Each new row is followed by its nearest point in the smallest flat space through zero that holds the last named rows.
(in the rows, 128 means zero)

z_353:
[[172 138 126 128 150 115  59 145 113 154 108 167  77 100 147 111 110  95]
 [121 121 160 144 149 160 158 139 108 125 146 157 129 144 149 125 104 209]
 [153 116 117 113 114 108  98 152  97 115 161 130 133 165 130 126 183 118]
 [133 120 128  58 101 140 111  75 141 115  89  83 177 170 132 166 114 150]
 [105 123 104 191 135 132 108 132  96 150 123 125 100 158 139 104  98 174]]
New rows:
[119 129 127 117 117  57 123 128  99 126 137 144  57 160 115 127 128 128] => [137 125 112 144 127 115 100 142 108 134 136 132 111 141 131 116 141 120]
[129 141 125 138 120 116 117  77 112 101 126 188 129 100 130 116 103 147] => [134 132 139 129 140 137 124 127 128 135 118 143 117 116 137 126 106 139]
[149 118 124 168 199  95 117 114 100 149  78 126 137 137 114 165 122 119] => [129 131 117 139 131 126 104 122 124 142 110 127 112 127 133 122 108 126]

z_981 (5 x 18):
[[163 127  90 116 174 145 139 113 105 131 131 166 140 164 134 109 189 121]
 [168 128 201 101 101 151 134 135 103 139 111 184  94 189 205 127 146 155]
 [164  60 156  96 190 159 133  95 130 139 139 102 137 137  74 142 126 121]
 [143  90  89 137 112 156 108 133  98 159 101 180 119 133 128 121 177 112]
 [148 163 138 130 148 124 138  83  97 116  95 145  93 155 124 154 174  72]]
New rows:
[ 95  88  85 109 102 171 163 106  82 148  85 147 139 110 164 149 107 116] => [128 101 115 137 103 142 111 136 115 148 109 151 118 120 126 129 141 120]
[ 98 111 157 177 135 108  92 166 109 132  79  93 134  80 108 160 175  85] => [108 119 117 151 103 124 110 117 121 136  99 119 107  96  94 153 126  87]
[164 168  82 171 119 134 110 142  97 105 142 104 126 166 167 121 151 113] => [127 169  97 137 129 116 135 129 117 118 126 151 129 141 151 116 158 122]
[134 161 126 173 144 169 118 110  84  86 174 125 164 141 165 168  86  85] => [126 159 132 128 140 114 139 116 129 112 130 119 125 135 131 132 130 119]

z_623:
[[100 111 113 140  92 124 149 140 104 159  89  80 148 160  94  95 151 134]
 [130 120 130 171 169 168 157 158 121 149 120  54 128 185  98 168  83 130]
 [ 88  36 104 212 140 116 154 147 168  98 138 129  66 147  67 173 157 159]
 [108  74 155 163 112  73 132 146 129  78 141  90 104 170  56  88  71  80]
 [122 137  88 199 129  93 129 122 121  85 192  87  89 125 122 105 160  76]]
New rows:
[106 123 136 129 136 111 139 127 112 158 126 108 130 185 165 132 139 139] => [124 132 121 133 127 140 137 134 118 146 116 105 138 142 124 128 132 133]
[143 165 127 122 110 124 116 125 123 131 107 125 104 135 119 114 141 147] => [127 136 124 121 118 127 127 125 121 136 122 127 136 125 133 117 139 128]
[105 145 101  77 145 127 144 191 129 161 152  71 120 150 137 127 134 121] => [131 147 119 137 133 144 138 134 111 148 122  89 142 146 129 126 126 122]
[139 186 113 130  81 158 105 121 150 139 106 141 130 110 160 125 129 114] => [139 162 120 107 124 136 120 117 118 141 129 136 143 110 159 120 145 127]
[142 170 106 174 158 133 121 147 124 155 108 113 120 199 127 103 172 119] => [124 146 101 157 131 143 143 133 110 148 130  80 133 144 129 127 149 123]

z_99, 5 rows:
[[150 118 178  65 106 154 129 162  69  90  81  84 181 142 164 141 120 158]
 [156 105 154  49 111 149  76 153 157  76 157  92 147  94  94 229  88 164]
 [122 158 135 107 161 104  86 156  85 116 147 134 131 189 154 218  69 132]
 [123 150 120  85 138 161  92 181  26 126 123  92 175 162 159 164 125 130]
 [134 168 154 111 112 189  86 173 142  88  96  75 133 139 156 180 134 191]]
New rows:
[113  89 136  51  90  64 165 123  83  84 153 109 163 147 155 115 137 133] => [148  87 159  75 119 103 152 125  78 114 116 127 169 129 133 121 105 114]
[169 137 109 129 145 168 160 113 145 177 133 146 141  83 131 154 104 196] => [131 128 127 127 121 140 120 128 153 122 132 121 122 112 117 135 133 138]
[100 129 118 114  95  64 180 169 158 116 121 170 170 120 121 116 108 161] => [138 109 150 122 124 103 150 111 139 120 119 141 128 128 129 120 113 126]
[117 164 149 165 138 162 133 137 173  87 101 112 108 159 132 145 165  78] => [120 159 131 160 127 145 122 133 158 124 110 122 106 140 145 128 140 151]

z_16 (5 x 18):
[[163 167 112 100 164  84 109 156 100  89 113 146 149 143 136 163 134 137]
 [ 89 163 109 143 158 133 107 140 122 131 112 151  85 145 210  93 107 138]
 [122 105 119  99  65 139 189 161 126  96 114 126  77 169 118 138  80 121]
 [ 83 151 155 133 178 164 142 109 140 107 132 111 178 111 148 107 130 125]
 [100  99 143 195 123  87 144 143 143 163 165  94  96 158 157 111  90 160]]
New rows:
[141 159 168 152 144 131 113 130 154 144 147  85 136 121 100 139 120 125] => [127 120 146 148 142 117 129 119 136 137 147 108 156 120 115 131 135 135]
[127 120 165  95 140 122 119 147 107 202 138 150 127 142 125 162 136 183] => [144 123 124 141 129 103 112 131 125 144 136 128 125 129 125 135 134 136]
[146 147 175 122 109 146  75 154 186 131 179 133 133 105 146 105 168 131] => [128 127 131 142 138 135 105 108 134 151 134 129 138 107 127 118 148 126]
[181 121 163  86 202 163 159 171 120 127 120  83 122  71  81  71 129 105] => [126 131 142 110 137 152 140 114 132 110 126 121 166 111 104 133 141 116]
[149 206 171 158  72  94 133 179 113 178 155 137  92  84 131 113 127 132] => [139 118 118 148 117 102 110 134 126 155 135 132 101 135 136 127 126 138]

z_737 (5 x 18):
[[ 89 185 113  93 107 146 173 110 100 137  78 150 109 104 145 116 131 145]
 [ 78 174  55 109 191 160 193 123 137 207 118 177  80 107 139 116 141 179]
 [100 166  98 111 222 161 153  74 116 143 119 170 117 122 100 102 109 137]
 [ 83 164  54  88 179 111 162 132  77 139 128 182  75 117 106 131 146 112]
 [ 83 174 113 125 187 109 176 135 101 130 153 172 103 138 147  60 115 152]]
New rows:
[ 97 139 143 143 147 143 116 120 120 102 156 104 119 117  57 133 122  89] => [135 121 127 123 156 124 108 108 112 104 133 133 134 134  99 133 120 100]
[191 130 182  77  57 120 169 134 125  95 179 117 110 128 129 127 117 132] => [134 126 159 131  75 107 123 147 118 100 124 110 138 132 148 121 128 122]
[175 119 169 116 146 127 142 137 132 127 133 162 157 133 121 133 104 165] => [135 124 147 141 141 136 124 119 142 126 135 122 142 135 131 113 116 137]
[123 120 191 141 126 142  57  99 124 139 118 131 152 102 137 101 104 142] => [143 126 171 141 126 147 115  99 143 111 119 111 160 133 129 111 106 133]
[138 113 101 156  71 135  99 123 179 138 150  92  57 100  96 103  96 125] => [141 108 126 138 111 130 119 143 149 145 133 114 130 127 133 147 137 134]
[140 118 148 155 130 142 135 113 139  99 121 152 175 128 153 199 123 117] => [145 115 142 131 117 141 110 113 139 122 117 113 144 126 118 144 124 120]

z_708, 5 rows:
[[129 138 112 164 124 179  96 172 148 113 139 155 126 145 124 124  88 136]
 [ 83 162 121  88 143  87 124 134 124 148 155 165 130 137 159  63 121 110]
 [137 114  65 133 173 113 122  90 201  91 209  52 121  89 141  42  72 128]
 [109 126 133 101  88 138  86 123 130 166 173 126  87 162 145  86 116  81]
 [ 88 145 110  59 111 183  93  86 132 162 154 145 112 103 136  73 121  65]]
New rows:
[139 124 107 155 122 154 119 104 105 135 142 136  81 112 137 158 140 119] => [137 117 131 130 111 155 118 120 128 132 125 117 118 127 119 143 130 118]
[ 90  97 153  83 129 121 122 116 122 101 139 159 128 107  91 103 142 160] => [115 138 125 107 137 124 136 116 122 132 122 139 137 113 131 118 136 122]
[126 142  89 160 109  80 125 112  87 122 175 134 143 108 141 167  93 113] => [130 126 127 135 134 107 132 133 132 124 136 120 127 134 133 121 124 135]
[133  81  98 111 120 135 176 156  84 122  98 176  81 101 170 144 141  91] => [120 134 140 113 121 133 132 125 109 140 107 147 133 126 125 143 146 122]

z_266, 5 rows:
[[173 113 150 148 102 169 109 154 123 159 135 159 181 148 120 144  71 154]
 [122 173 163 160 105 137 149 166 145 116 216 118 166 148 118 111  85  99]
 [109 138  91 100 119 120 123 139 162 177 158 107 137 103 173 100 110 129]
 [129 167 184  86 113 178 148 121  70 106 159 117 138 129 135 137 106 158]
 [146 165 133 121 121 134 128 114 140 144 164 134 123 102 132 156 111 127]]
New rows:
[215  96 121 183 137 137 113 116 122 106 130 139 150 123 124 158 159 139] => [167 112 135 163 130 130 113 121 131 127 104 163 130 136  96 165 124 129]
[132 188  82 169 157 150 112 106 182 121  90 152 140 131 133 165 142 144] => [152 129 111 146 134 112 115 112 153 142 121 148 113 111 116 159 133 119]
[ 41 119 114 138 160 124 111 129 140 151 147 147 150 124 116 133  68 109] => [120 127 116 137 122 120 127 146 150 143 147 122 142 131 137 109 116 118]

z_344 (5 x 18):
[[100 103 134 117 155  66  72 119 145 153 128 155 130 175 145 167 119 143]
 [177  95 169 143 125 120 112 137 145 146 180 124  73 167 122 165 100 115]
 [153 193 150 150  89 100 127 114 117 196 104 168 139  89 134  96 100 146]
 [137 107 153 189  82 143 135 161 142 128 159  96 135  82 133 144 126 130]
 [145 107 187 194 131  85 146 101 141 140 125 115 139 129 113 131  70 172]]
New rows:
[132 115 136  81 172 136 144 131 133 168 149 102 129  79 114 101 118 132] => [137 137 127 123 129 138 140 123 122 124 124 127 124 126 122 117 127 125]
[101  99 129 176 151 155 149 156 138 151 150 172 127 125  79 116 169 131] => [124 118 129 139 121 136 130 137 132 119 135 116 132 119 129 133 133 127]
[173 112  95  88 156 136 164 168 122 116 102 134  91 127 144 107 121  87] => [150 139 112  92 138 161 143 127 116 114 134 129 100 144 118 115 139 103]

z_313:
[[142 137 193 154 199 108 101 108 121 146 105  61 103 145 168 130 148 138]
 [204 144 123 119 179 115 159 110 105 167 139 132 108 143 139  72  79 142]
 [ 64 133  95 107 159 124  88  89 108 135 143 139 166 129 149 199 101  77]
 [138 125 139 100 141  99 131  88 123 181 111 155  96  78 100 116 146 157]
 [139 164  87  97 161 132 181 109  98 130 132 115 105  95  64 101 201 119]]
New rows:
[118 128 178  88 150 140 144 107  81  96 157 122 167 106 123 176  72  81] => [107 135 106 119 153 129 114 110 113 130 142 130 150 139 144 157 102  98]
[147 148 117 127 100 102 125 110 137  96  93 121 120 173 195 115 116 138] => [143 123 143 145 128 131 121 142 134 121 130 118 132 152 153 121 103 131]
[177  61 137 179 124 112 201 164 135 156 113 167 163 146  93  96  66 190] => [190 111 135 135  89 127 151 153 145 141 132 165 116 137 132  73  75 166]
[152  82 125 138 153 122 125 103 140 143 112 140 123 155 109 100 157 100] => [140 133 133 126 141 123 134 122 124 137 125 123 118 124 124 117 134 134]

z_997 (5 x 18):
[[135  81  92 147 100 184 121 151 130 117 116  95 117 159  86 188  89 155]
 [ 81  96 121 114 112  62  79 147 142  95 143 158 107 152 165 140 148 103]
 [191 110 157 176 118 119  86  73 150 121 134 112 119 134 103 181 131 126]
 [ 69 138 128  87 137 101  95 165 142 130 193 104 100 157 158 146 198  91]
 [128 138 158 124  94 148 136 120 132 109  86 108 103 125 103 147 140 131]]
New rows:
[139 130 117 153 120 160 147  73 100 124 121 101 156 151 137 104 130 141] => [153 135 130 140 135 148 143 115 124 140 122 122 139 118 115 124 115 139]
[138 156 176 117 128 130 128 148 123  71  66 143 170 128 101 127 136 157] => [129 139 153 125 102 131 146 116 124 109  74 136 118 112 117 117 123 134]
[110 122 133 146 157 111 134 128 113 137 129 114 135 106  99 100 147  83] => [128 144 136 122 140 121 133 124 127 137 138 129 132 121 136 114 141 122]

z_728 (5 x 18):
[[117 134  71  50 152 188 136 124 106 195 202 151 147  60  94 109 121  97]
 [151 189 103 161 110 201 108 106 126 140 226 193  81 111  92 119 101  71]
 [109 205  83 144 108 230 144  91 162 164 159 118 118 100  88 131 103 133]
 [110 151  89  99 102 190 127 198 108 122 171 114 205  42  86 128  94 131]
 [142 187  83 111 186 167 163 144 164 137 194 122 166 114 116 159 165 130]]
New rows:
[136 126 134 136 125 183 199 199 129 117 103 146 106 103 176 123 138 133] => [127 138 125 133 126 134 131 147 132 115 130 118 147 120 124 136 127 136]
[127 122 131 168  98 127 125 100 108 148 146 109 123  75 123  85 135 149] => [117 126 126 129 103 146 120 120 119 137 121 129 120 115 118 116 106 126]
[ 79 100 135 108 107  68 165 130 154  99 109 130 119 107 105 142  98 115] => [119 104 139 121 116 111 123 136 117 124 100 117 136 125 133 122 121 137]
[118 171 128  72 145  99 134 110 126 109 184 127 122 129 119 126 179 108] => [144 135 114 108 169 124 139 129 133 139 168 144 131 131 132 136 155 113]
[123  57 132 137 125 141 152 136 184 127 190 133 150 182  90 121 127 103] => [140 133 125 127 143 124 128 132 128 126 150 141 126 132 130 132 138 117]

z_310:
[[100 109 117 127 109 137  56 127 124  86  87  71 122  86  77 141 179 120]
 [139 108 161 114  92  81 116 136 102 196 114 150  80 137 111 153 130  75]
 [189  92  76 113 118 172 151 131 110 118  88 134 121 159 169 145 194 132]
 [ 75 102 136 103 165 115  98 143 163 146 119 153 131  94 108 158 159 118]
 [153  60 160 104 144 120 150  81 165  81 150 143  63  73 167 120 148 109]]
New rows:
[124 140 154 147 120 118 129 175 102 169 141 152 165  80 124 166  96 168] => [102 151 136 131 137 113 125 145 130 161 136 143 147 139 114 133 105 129]
[142 152 153 158 176 110 101 117 139 157  92 149 174 137  80 135 137 136] => [ 97 145 124 128 138 123 111 149 130 152 123 134 152 133 107 139 125 131]
[161 105 159 109 119 177 117 110 145  95  89 127 135 158 104 141 172  95] => [147 101 111 119 117 143 117 124 121 111 102 116 114 123 131 139 169 122]

z_223:
[[186 118 109 132 195 205  99 106 114 145  98 136  99 117 123 139 133 172]
 [201 137 170 151 147 167  77 125 120 159 112 162 119 105 126  91 132  84]
 [135 116 137  87  89 173  70 132 117  67 126 113 126 110 138 179 139 125]
 [151  95 169  83 108 175 125 116 164 193 137 106 146  56 130  98 150 151]
 [ 98 171 112  70 152 180  91 124 122 108 136 123 174 125 139 168 136 187]]
New rows:
[173  92 133  98 125 146 122  87 134 110 146 176  72 132 134 136 137 159] => [159  97 122 129 133 160 117 119 124 122 113 119  98 116 125 142 133 138]
[166 130 160 103  92 193  82 121 111 176 120  94 140 168 130 169  98  84] => [158 128 153 113 115 166  80 129 123 118 124 134 130 106 133 133 136 110]
[116 137 123 145 125 132 115 166 118 151 115 151  96 114  85 171 136 157] => [133 125 117 131 140 138 126 124 123 122 122 127 119 133 127 138 127 139]
[113 136 118 106  89 122 103  86 139 179 135 126 180 127 130 180 100 105] => [108 142 142 102 110 129 120 133 136 129 142 124 157 117 134 128 133 129]
[ 70 137 138 129 144 137 169 116 153 128  84 107  86  64 144  82 141 157] => [120 106 123 119 131 128 161 120 146 161 132 111 127 112 125 117 132 157]

z_592, 5 rows:
[[ 86 115 122 200 131  89 112 117 139 124 123 155 117 173 153 121 122 118]
 [129 114 136 110 121 108 117 122 112  92 123 123 135 146 110  94 147 186]
 [159 173 115  48 149 133 180 131  89 164 140 181 124  94 151 153 180 156]
 [ 83 147 121 116 104  92  87  84 132 150 123 138  85 111 165 102 132 157]
 [ 78 101 145 153 118 145 157  95 125 104 132  61 103  99 136 127  91 159]]
New rows:
[167  86 133 149 108  88 156  87 147 170 162  93 154 102  89 108 116 124] => [129 118 134 131 123 141 126 129 134 119 127 102 131 121 116 126 113 125]
[159 104 171 150 142 117 116 114 168 111  80 175 171 169 138 125  80 108] => [138 115 126 166 132 117 106 148 143 117 122 142 148 168 114 123 124 100]
[165 103 147 128 100  96 170  98 145  83 100 123 113 170 116 152 127 105] => [131 112 133 148 135 128 138 138 125 108 128 124 141 148 116 127 126 131]
[121  92 163 146  89 144 138 114 111  80 146 135 103 117  83 127 116 171] => [115 103 142 133 124 131 141 119 118  91 127  93 130 131 113 112 121 168]
[101 159 173 100  85 148  99  96 136 166 140 114  87 156  92  82 133 163] => [115 134 131  98 102 115  85 104 133 128 122 110 109 110 128  97 127 157]
[102 160 102 106 159 142 118 116 122 103  97 177 160 139 101 145 101  83] => [145 136 122 132 135 128 123 143 134 140 128 149 138 138 127 137 133 101]

z_315:
[[ 99 125 153  96 146 153 181 192 127 196 107 119  75 178 111  79 146 102]
 [ 99 108 150 170 169  96  83 113 115 162 129 113  90 124 104  91 184  52]
 [150 128 137 119 145  86 106 140 115 144 202 109 128 120 105 104 150  26]
 [133 105 115 130 161  73 177 157 201 127 144  80 100 136 146  80 113  60]
 [106 123 115 117 166 127 110  71 180  84 115 119  89 117 168  91 124  95]]
New rows:
[116 177 106 116 121 153 129 141 131 127 123 122 150  69  84 118 146 132] => [132 135 130 120 121 137 121 127 113 129 136 136 136 127 123 136 129 132]
[125 117  88 108  88 154 141 103  91 117 129  99 116 127 125 117 117 146] => [130 137 126 110 120 147 129 123 124 119 127 138 131 130 134 134 119 145]
[128 112  88 121 122 154 108 146 100 158 168 159  51 152 139 117 140 132] => [116 137 141 103 134 152 124 133 109 147 130 137 109 142 120 113 142 114]
[160 159 147  86 144 163 149 121 128  94 114  99 123 114 150 171 100 102] => [139 143 118  87 123 146 137 120 140 104 145 134 131 128 146 126 106 128]

z_836 (5 x 18):
[[105 113  63  67 149 144 143 188 173 135  87  77 173 105 153 156 118 107]
 [128 105  99 167 121  94 170 198 112  86 150  56 166 129 163 173 122 130]
 [118 103 135 137 154 120 143 133 142  94 109 148 100 190  95 129 130  87]
 [113 128 152  83 107 118 129  91 156 151 127 130  86 148 187 152 149 151]
 [112 112 159 137 196 129 122 133 174 104 121 114 115 148 102 196 111 106]]
New rows:
[157 111 117 170 125 142 131 142 127 133 120 132 129 105 150 115 156 111] => [134 129 118 139 118 125 133 138 113 124 133 124 139 123 126 117 127 129]
[ 92  88 153 154 151 142 111  82 140 133 171 123 144 199  94 141 166 112] => [125 118 161 147 151 120 128 111 137 108 131 145  98 164 107 145 128 115]
[162 144 131 117 161 126 147 123 124  85 134 147 138 117  80 105 131 179] => [137 134 134 149 138 135 118 125 116 125 133 140 135 119  98 115 120 124]
[103 129 167 122 116 152  71 124 115 115  93 145 114  93 118 115 126 123] => [131 140 140 121 138 144 107 106 132 144 124 149 124 113 109 117 124 130]
[108 148 164  74 112 134  99 172 114 136 133 121  94  89 162 177 116 113] => [120 133 135 103 132 131 121 122 151 146 129 109 128 109 159 160 128 146]

z_826 (5 x 18):
[[121 113  65 121  73  52 134 123 144  90 138 134 139 110 116 119  94 116]
 [123 159 102 164  86 115 146 127  80  49 135 163 136 138 169 149 111 139]
 [109 184  82 131 118  90  98  97 101  97 130 142 122 115 167 154 106 123]
 [ 80 188 149 130 112 129 173 118  81  98 118 158  83 170 178 144 120  78]
 [131 163 108 147 158  73 101 129  93 121 147 162 126 124 143 136 164 110]]
New rows:
[123 154 133 121 134 131 125 106  92 161 130 139 101 128 131 155 117  77] => [104 163 136 116 145 121 125 114 116 144 122 132 102 137 146 135 131  99]
[169 184 112 134 131 140 104 167 131 123 113 131 131  82 171 120 182 133] => [142 148 123 146 156 128  97 126 106 126 136 140 138 119 141 141 149 145]
[ 96 199 111 111 100 107 104  92 129 150 119 136  98 142 168 114 110 131] => [ 94 179 108 108 126 112 112  94 119 130 118 125 103 125 159 146 102 105]
[134 124 155 129 128 130 148 110 160 118 120 147 100 124  95  85 165 137] => [132 107 145 126 132 128 145 143 136 140 130 129 126 137 111 114 142 118]

z_360:
[[ 86 199  76 146  91 141 130  92 158 135 149 128 133  93 141 139 155 166]
 [107 127 129 114 110 139 124 164 207 175 132 159  80 163 159 109 132 106]
 [135 150 150 101  81 168 122 197  97 106 196 164 139 115 145  90 130 169]
 [148 148 135 222 183 105  94 163 158 114 118 125 109 113 143 119 159 143]
 [109  92 144 137 106 166  88 115 113 134 156 189 129 175 146 157 173 194]]
New rows:
[128 116 133 141 117  74 150  93 155 127 124 117 109 144 138 129 114 123] => [123 123 119 131 139 116 133 110 148 141 107 118 119 134 125 136 125 109]
[128 161 143 148 179 153 124 164 154 103 121  90 118 106 107 152 137 101] => [143 147 127 161 156 108 127 148 141 119 117 108 122 107 128 115 126 114]
[ 97 126 132 125  60 124 140 106 199 136 119 144 130 136 155 123 155  75] => [ 98 139 107 107 104 134 137 117 183 166 124 138 103 143 142 129 128 111]
[142 118 169 151 119 169 139 117 122 169 127 146 127  76 132 129  58 145] => [132 128 133 118 123 131 132 137 118 123 135 128 132 125 126 121 122 127]
[123 127 129 128 124 119 171 139  61 143 140 131  58  97 124 141 137 175] => [130 133 130 126 120 136 126 130 106 115 142 131 141 120 126 127 131 145]
